All groups share one centre, and each spreads out both ways along 12 directions, with some noise.
In the rows, 128 means zero.
Known rows, each followed by its group:
[138 158 145 109 144 138 114 138 168 159 137 160 133 122 217 103 149 136] -> bok
[136 185 177 141 112 168 125 127 102 186 160  90 138 213 130 202 112 129] -> fepus
[151  99 169 135 134 144  89 138 153 158 134 100 131 135 113 134 106 133] -> zoren
[195 159 146 143 114 124 208 125  88 171 133 133 100 166 113 150  53 176] -> zoren
[102 176  95 130 168 116 122 110 149 167  96 126 104 135 102 104 172  91] -> nop
[145 126 148 160 147 119  83 140 136 168 153 156  95 113 118  88 110 136] -> Gib
[198 126  87 100 134 129  71 167 178  95 150  47 130 131 124  56 121  98] -> sug
[159 123 182 138 133 176 121 118 183 115  95 132 127  98 164 146 102 175] -> bok
[133 107 158 148 136 134 108 103 186 133  76 114 126 120 145  88  91 154] -> bok
[114 112 147 120 163 111  92 148 159 153 114 115 123 159 175 105 135 128] -> zoren
[130  96 126 109 124 148 146 138 142 124 126 117 129 116 119 127 106 154] -> fepus
[156  93 124 104 116 134 145 145 149 154 118 117 142 130 145 130 110 131] -> nop
[115 116  92 155 104 102 144 142 128 135 116 107 146 148 157 107 124 130] -> bok
[130  97  90 119 123  94 126 145 121 109 130 130 137 119 141 117 123 129] -> fepus
[170 115 225 128 138 136  86 128 136 161 151 178 137 134 181  94 169  81] -> Gib
[116  96 114  97 117 140  97 119 169 124 119 139 121 118 155 133 106 131] -> nop
[115 124 206 150 104 180 123 125 104 150 154 147 125 190 132 118 154  92] -> Gib
[126  53 157 135 100 168 109 168 129 167 171 143 107 154 116  93 111 120] -> zoren
[124  94  98 112 130 112 143 169 151 177 124 135 141 128 185 110 117 151] -> nop
[139 120 144 148 122 120 129 112 124 127 130 109 139 141 125 105 108 131] -> Gib
[176  91 159  88 165 104  99 126 185 189 114 101 140 133 139  62 118 113] -> zoren
[174 151 146 128 120 107 185  60 125 147  81 138 140 130  97 116 111 109] -> nop
[166 198 189 152 159 132 110 118 146 141 129 114 170 113 146  85 182 104] -> fepus
[ 96  95 118 127 105 178  76 155 156  69 146 171 123  88 182 171 148 124] -> zoren
[125 124 124 172 116 126  98  81 173 174 112 155 132  83  95  78  90 146] -> zoren
[132  98 197 149 124 156 113 110 131  97 102  65 145 140  61 146  97 151] -> bok
[145 140 140 128 146 106 135 117 139 120 105 155 134  98 154 120 135 130] -> sug
[132 120 130  82 141  89 115 107 146 125 117  72 193 133 142 107 132 122] -> Gib
[170 153 154 127 143  94 133  96 153 139  76 119 169 111 157 105 165  88] -> nop
[ 95 121  98 139 122 131 160 152 134 157 126  89 147 139 133 121 123 167] -> sug
[ 96 132 137 132 182 115  81 131 203 191 108 138 103 140 170  45 125 150] -> zoren
[138 120 116 106 129 134 153 146 138 143 122 118 120 139 128 115 132 127] -> fepus
[111 139 114 162  88 160 121 146 120 148 166 142 134 151 161 157 110 151] -> zoren
[154 106  93  98 105 139 150 116 137 103 124 144  99 123 136 139  76 157] -> fepus
[116 148 142 135 177 101 133 134 134 172 106 109 133 132 119  99 155 124] -> zoren
[145 181 138 131 157 159 118 105 196 202 113 186 119  69 161 106 130 160] -> nop
[137 114 153 134 134 127 117 140 156 130 108 134 139 122 171 104 128 133] -> bok
[ 95 149  91 135 114 126 108 125 146 138 134  94 160 148 163 127 113 155] -> zoren
[145 110 160 122 119 186  97 164 121 117 162 114 118 141 130 184 141 109] -> nop
[ 67 165 118 163 181 129 129 162 121 135  96 146  54 151 148 200 135 169] -> sug
[179 165 146  64 156 167 104  96 194 157 135 168 117  91 155  91 128 142] -> Gib
[118 118 110 100 144 112  89 163 112 142 178 108 120 154 121 115 146  98] -> bok
[124 100  84 145  92 121 135 134 114 158 140 153 100 155 125 140  93 124] -> Gib
[140 100 137 123 113 150 119 134 147 100 123 124 133 114 146 131 108 143] -> Gib
[ 98  76 154 164 112 111  58 129 136  97 120 166 126 112 162 142 134  96] -> bok
[112  99 133 135 130 121  98 144 146 128 127 109 150 128 139 110 135 131] -> Gib
[203 212 120 141 170  98 156 130 173 199  92 151 141  75 156  91 178 105] -> nop
[115 139  91 131 115 141 117 128 153 189 148 168  82 171 139  82 115 114] -> Gib
[ 98 121 160 134 160 122  73  81 185 121  75 133 116 124 149 127 119 138] -> bok
[178 120 117 129 103 105 153 127 138  99  87  93 152 113 158 188  93 152] -> nop
[118 145 159  84 137 190 154 131 139 125 120 119 136 142 164 168 130 170] -> zoren
[154  99 172  89 142 148 133 139 127  65 119  69 129 149 136 144  77 184] -> nop
[137 112 132 162  95 143  93 113 159 163 137 140 122 134 141 128  70 161] -> zoren
[112  82 114 116 131 135  84 156 168 168 159 127 144 101 139 112 109 156] -> fepus
[129 146 124 125 124 130 105 119 145 149 143 110 125 158 134  99  99 138] -> bok
[181 187 120  84 156 159 106 153 171 138 125 107  92 160 173 136 150 106] -> sug
[146  89 161 116 143 145 114 176 121 115 155 136  84 157 149 142 120 122] -> nop
[162 114 142 127 142 134 128 123 163 116 111 148 103  86 127  89  85 172] -> fepus
[144  58  78 122 128  94 118 176 141 112 124 137  90 114 139  91 115 113] -> fepus
[128 156 130 149 115 134 140 112 120 176 150 158 130 141 141 142 126 124] -> Gib
[131 129 190 129 126 177 118 126 120 150 160  77 161 143  88 128 121 150] -> bok
[162 144 111 149 149 110 119 174 129 143 126 142  98 115 144 135 145 123] -> sug
[194 142 185 133 110 182 101 125 116 122 181 118 123 140 109 143 101 131] -> Gib
[113 116 102 114 117 134  97 127 161 111 115 127 116 147 167 134 128 112] -> fepus
[200 106 151 122 138 147 106 155 166 142 138 125 106 117 129  63 103 126] -> fepus
[132 143 150 124 144 139 143 135 138 184 116 120 117 181 138 109 133 119] -> fepus
[155 137 176 111 155 152  85 140 146 114 147 127 112 141 148 117 148 107] -> Gib
[109 153 100 109 141 123 137 115 158 132 116 126 156  81 144 113 136 158] -> fepus
[124 147 100  93 159 122 125 110 153 137  93 113  85 148 123 145 103 147] -> bok
[144 123 140 174 112 115 147 121 130 138 114 138 134 117 142  96 103 152] -> bok
[128  95 151 110 115 133 142 142 120 125 135 115 158 150 156 133 122 138] -> sug
[145 129 136 119 135 142  60 109 164 111 132 140 100 134 134 127 128 105] -> sug
[142 114 132 134 113 120  93 123 145 112 139 148 121 124 172 123 108 135] -> sug
[138 134 172 145 146 109 127 140 118 166 126 138 134 122 145 151 141 131] -> Gib
[107 162 160 209 111 172 106  91 180 143  82 120 112 163 130  57 128 114] -> fepus
[142 191 153 157 189 112 144 127 123 131 108  70 144 101  56  63 159 141] -> zoren
[169 135 178 138 121 119 144  89 125  99  84 129 158 120 149 183 136 106] -> nop
[ 81 185 185 197 153 152 102 141 107 158 137 115 139 139 140 200 150 158] -> fepus
[123 119 130 142 135 105 102 125 146 141 110 129 127 113 132 142 124 127] -> zoren
[110 133  59 134 116  88 165 155  94 148 131 119 120 156 132 135 135 122] -> bok
[103 113 170 127 115 132 154  88 111 146 109 144 156 136 121 132 124 136] -> sug
[122 120 105 158  75 161  95 135 143 146 161 104 150 156 133  98 108 128] -> Gib
[146 100 121 119 154 120 128 174 149 129 111 147 119  67 150 127 136 151] -> sug
[153 176 135 152 130 146 127 118 118 115 142 148  97 124 101  97 123 118] -> nop
[118 109 129 132 124 154 104 161 159 118 131  68 159 137 141 115 139 138] -> bok
[129 135  96 145 138 109 124 136 137 156 114 150  90 136 128 110 126 123] -> sug
[128  68 142 101 134 134 102 152 155 112 130 123 154  86 150 111 136 132] -> sug
[115 133 162 103 132 166 131 150 123 117 160 122 174 117 164  97 172 122] -> nop
[131 116 161 157 126 170  81 164 149 179 168 139  94 146 149 138  93 163] -> sug
[166 171 177 181 122 144  11 100 178 141 169 176 120  95 158  97 125 117] -> sug

New rows. What belongs after each?
[109 158 109 113 107 155 156  73 161 138  86 130 125 157 140 131 102 147] -> fepus
[188 196 184 138 170  93  90 125 127 117 145 112 148 122 166 112 130 136] -> fepus
[103 196 141 151 148 120 112 157  90 184 171  99 158 151 146 208 153 146] -> fepus
[132 164 160 195 137 126  86 120 158 135 108 122  90 174 147  88 117 119] -> fepus
[ 97 141 115 140 156  94 104 125 121  73 120 129  69 151 117  80 118 121] -> nop
[126  67 127  45 170  93 101 133 185  74  83  82 171  75 158 114 142 148] -> Gib
[159  98 194 125 127 166  95 151 128 134 165 149 112 142 142 125 121 117] -> nop
[149 102 122  99 124 141 113 133 148 124 132 106  81 180 119 105  67 141] -> sug
[134 151 162 162 126 131  77 168 140 138 161 124 173 133 236 121 161 132] -> sug
[105 159 111 133 109 138 127 100 134 144 133 142 150 117 152 178 112 157] -> fepus
[140  33 132 125 142 142 106 167 188 105  98 133  82 104 124  33 114 132] -> fepus
[166  90  50  90 145  61 101 148 165 141 118 115 107 103 144 111  77 151] -> Gib
[102 130 123 149 116 137 103 111 158 100 103 135 124 125 162 136 127 127] -> fepus
[146 173  89  88 130 141 124 146 154 132 142  79 168 134 190 166 133 156] -> zoren
[129 165 121 130 173  92 113 176  99 143 163 105 156 101 147 155 156 149] -> fepus
[165  63 158  97 167  88 104 173 148 144 133 115 114 143 146  45 119 120] -> fepus
[125 150 130 123 137 123 134 123 139 155 119  83 172 125 122 149 150 129] -> zoren
[124  91 145 177  90 128  57 131 109 132 169 164 133 119 124 162 133  79] -> sug
[ 70  66 129 119 155 149 111 182 136 173 137 142  97 120 137 188 112 184] -> fepus
[125  86 145  87 164  91 139 171 120 229 160 134 130 144 134 124 119 148] -> fepus
[127 146 129 154 108 135 100 104 135  71 132 101 172  96 123  99 133 137] -> zoren
[131  87 147 125 123 110 102 142 133 166 162 130 182  97 140  75 153 113] -> fepus
[135 133  94  94 167 114 151 159 162 167  98 124 133  83 141 103 165 130] -> sug
[135 143 138 139 141 150 128 144 155 100 107 114 110 123 131 114 138 136] -> fepus
[163  86 133 137  87 142 129 139 157 176  97  57 183 139 124 230  92 136] -> nop
[157 124 132 135 122 128 124 124 150 143 115 124 122 132 133 125  98 144] -> nop
[153 152 108 134 130  86 133 135 129 147 116 116 146 147 161  82 153  92] -> sug
[186  92 106  85 113 109 118 110 169  88 111 154 106 124 176  80 102 100] -> fepus
[197 136 194  78 154 140 129 103 188 138  78 104 175 100 159 105 148 115] -> nop
[147 113 168 184 109 158 142 135 124 143 126 138 128  98  96 155  98 157] -> bok
[ 93 109 119 112 123 174 122 144 135 130 153 113 110 140 118 137  96 175] -> nop
[135 102 157  97 144 125 161 122 146 173 116 147 130 157 173  89  98 158] -> sug
[112  65  67 104 153  54 111 118 167 141  95 100 146  99 127  58  97 150] -> Gib
[151 146 139 139 126  94 118 111 143 119  99 141 167 116 166 116 165  80] -> nop
[103 133  81 133 128 116 133 140 149 139 114  96 151 115 147 129 107 171] -> nop
[108 194 164 211 122 124 104 103 113 156 129 126 125 173 139 152 108 145] -> fepus
[147 116 165 137 160 122  94 193 149 102 145  86 112 170 206 102 118 161] -> sug
[104  77 132 152 118  93 159 160 110 122  91  79 156 167 144 141 122 134] -> Gib
[157 150 116 123 124 124 148 113 150 118  95  96 172  96 150 146 124 145] -> nop
[118 149 123 150  85 121 125  74 109 157 178 125 152 175 105  84  75 136] -> bok
[108 131  63 143 115 128 107 124 138 157 157 151 104 135 109  66 123 114] -> nop
[155 164 143 104 123 165 177 141 127 209 164 160 147 130 175 112 125 150] -> bok
[171 129 174 146 164 111 138 141 130 168 105 153  80 120 121 147 111 140] -> zoren
[138 152 135 142 134 106 133 137 109 144 150 127 142 136 133  87 133 130] -> bok
[151 131 147 171 128 165 122 173 133  65 113  78 132 101 134 180 106 188] -> Gib
[125 123 121 136 109 154 112 108 176 126 104 109 133 143 156 114  88 160] -> bok
[130 120 138 159 115 124 102 150 146 155 146  58 200 141 135  97 143 115] -> nop
[114 144 140 159 108 126 125  80 160 214 117 122 165 146 139 134  70 167] -> zoren
[143 178 122  79 148 181  64 127 170  65 152 127 126  84 170 184 162 124] -> Gib
[144 105 117 195  94 116 153 134 117  71  88 185  95  83 126 104 145 101] -> fepus
[ 98 104 134 112 175  94 131 125 154 166  99 106 130 140 128  56 115 160] -> fepus
[141 106 160 126 120 120 150 116 122 199 149 121 159 147 107  81 103 141] -> fepus
[184 113 138 149 128 119 134 172 123 133 157 166 119  87 141 102 130 140] -> bok
[139 149 135  47 156 174  45 116 172  93 165  62 147 135 120 116 140 110] -> Gib
[ 97  91 147 117 145 129  66 115 148 129 116 170  87 120 134 186 134 110] -> bok
[106 152 154 178 119 147 135 105 170 149  81 119 152 126 162 120 111 168] -> bok
[116 100 101 164  73 131  75 126 120  26 149 157 148  76 154 129 141 100] -> zoren
[131 151 139 219 108 152  75 144 152 139 139 139 126 111 149 130 103 160] -> bok
[161 126 161 165 109 150 167 161 114 143 132 186 114 104 165 174 115 151] -> bok
[ 88 128 130 118 165 117 122 141 139  97 105 102 128 129 128  78 171 120] -> zoren
[165 155 133 136 114 119 114 139 106 137 200 161 146 116 169  64 126 122] -> bok
[147  48 114 141 128 145  59 212 158 104 170 119  87 115 158 147  80 169] -> sug
[ 96 112 134 111 119  96 111 133  97 127 157  98 153 181 153 197  98 147] -> fepus
[133  93 136 105 120 119 122 123 122 152 147 114 147 129 117 140 114 127] -> Gib
[104  98 137 173 117 110 107 172 131 250 149 148 153 156 154 118 181  74] -> nop
[104 117 119 153 147 131  86 144 157 160 111 127  93 129 114 156 124 135] -> bok
[146 100 133  96 116 123 123 128 116 132 161 105 134 167 119  84  94 120] -> bok
[155 165 142 191  99 208  80 164 150 130 142 102  90 184 127 138 149  84] -> fepus
[156 101  85 124 127  84 131 118 136 117  88 154  72 138 133 134  84 120] -> nop
[102  62 119 141 108 110 127 129 149 109 107  98 145 142 134  76 103 142] -> Gib
[115 136 168 113 148 128 125  79 158 139 103 133 114 156 139  83  85 165] -> sug
[108  93 108 103 127 138 155 150 145 172 121 112 127 142 122 113 110 148] -> sug
[136 148 205 106 136 185 123 134 114 160 175  87 167 140  90 148 138 145] -> bok
[165 136 143 142 138 127  76 105 162 187 130 181  86 130 116  69 141  70] -> nop
[142 118  85 126 107 131 121  91 152 145 113 212  70  87 105 147  94 132] -> sug
[111 121 105 138 130 163  94 167 164 156 136 111 133 104 128 107 141 137] -> fepus
[139  90 128 153  89 109 118 104 122 120 141 144 155 111 120 100 100 120] -> sug
[206  62 112  75  97 154 134 145 153  85 148  97 140  91 104 113  80 151] -> sug
[169 116 125  97 141 144  75 152 183 194 165 158  94 150 163  69 127 106] -> Gib
[143 116 157  76 120 111 142  61 100 116 148 186 129 122 111 119 103 123] -> bok
[104  86 147 147 159 120  53 127 191 126  82 110 101 128 121 126 120 127] -> bok
[ 93  34 149  76 133 166 115 186 144 102 165  81 125 171 161 130  63 210] -> nop
[120  99 145 165 101 127 140 189 110 153 155 100 179 147 162 107 165 109] -> bok
[105  97 147 122 135 144  69 131 175 176 156 100 161 142 142  86 116 140] -> fepus
[166 123 134 185  91 106 108 109 131 153 144 108 134 155 119 105  61 152] -> zoren
[120 120 108 117 138 144 108 146 139 138 142 154  77 137 122 120 126 123] -> nop
[ 80 134 100 155 141  50 107  90 126 134  81 152  82 168 135 130 116 114] -> bok
[149 109 142 140 150  72 122 102 163 189  82 177  74 157 131  84  82 129] -> nop
[113 113 157 131 139 148  92 139 144 122 138 120 127 145 140 105 143 118] -> Gib
[106 122 149 131 160 120 166 131 135 153 124 147  96 137 145 102  77 204] -> nop
[148 141 106  86  97 162 137 108 135 108 139 125 173 110 152 146 145 114] -> fepus
[123  93 117 122 132 110  98 148 130  52 105 150 107  94 138 151 158  95] -> zoren
[132 101 146  73 135 144 100 129 147 145 130 122 139 158 135 134 170  66] -> sug
[116 167 159 154 122 130 126  93 143 160 123  98 177 135 138  87 111 155] -> zoren
[172 134 184 134 148 134 131 158 132 140 129 110 138 143 167 156 136 130] -> Gib
[169 144 161 123 135 146 113 142 140 148 133 148 144 101 173 187 137 130] -> zoren
[159 181 181 171 136 117 118  54 162 137  68 151 147  93 138 168 118 133] -> nop
[ 95 132 132 129  90 161 140  96 116 124 156 164 154 122 127 112 140 118] -> nop
[128 100  98 135 123 149  50 175 166 121 163  97 130 114 134 119 139 103] -> sug
[131 142 107 136 117 159 138 109 137 159 133 165 101 100 107 172  90 165] -> bok
[121 162 110 168 132 111 118 143 124 136 150 168 120 116 150  66 158 113] -> nop
[139 167 158 155 110 146 119 111 151 183 108  76 233 109 128 150 197  82] -> nop
[133 145 138 132 118 100  90  99 124 171 177 113 173 131 141 127  79 172] -> fepus
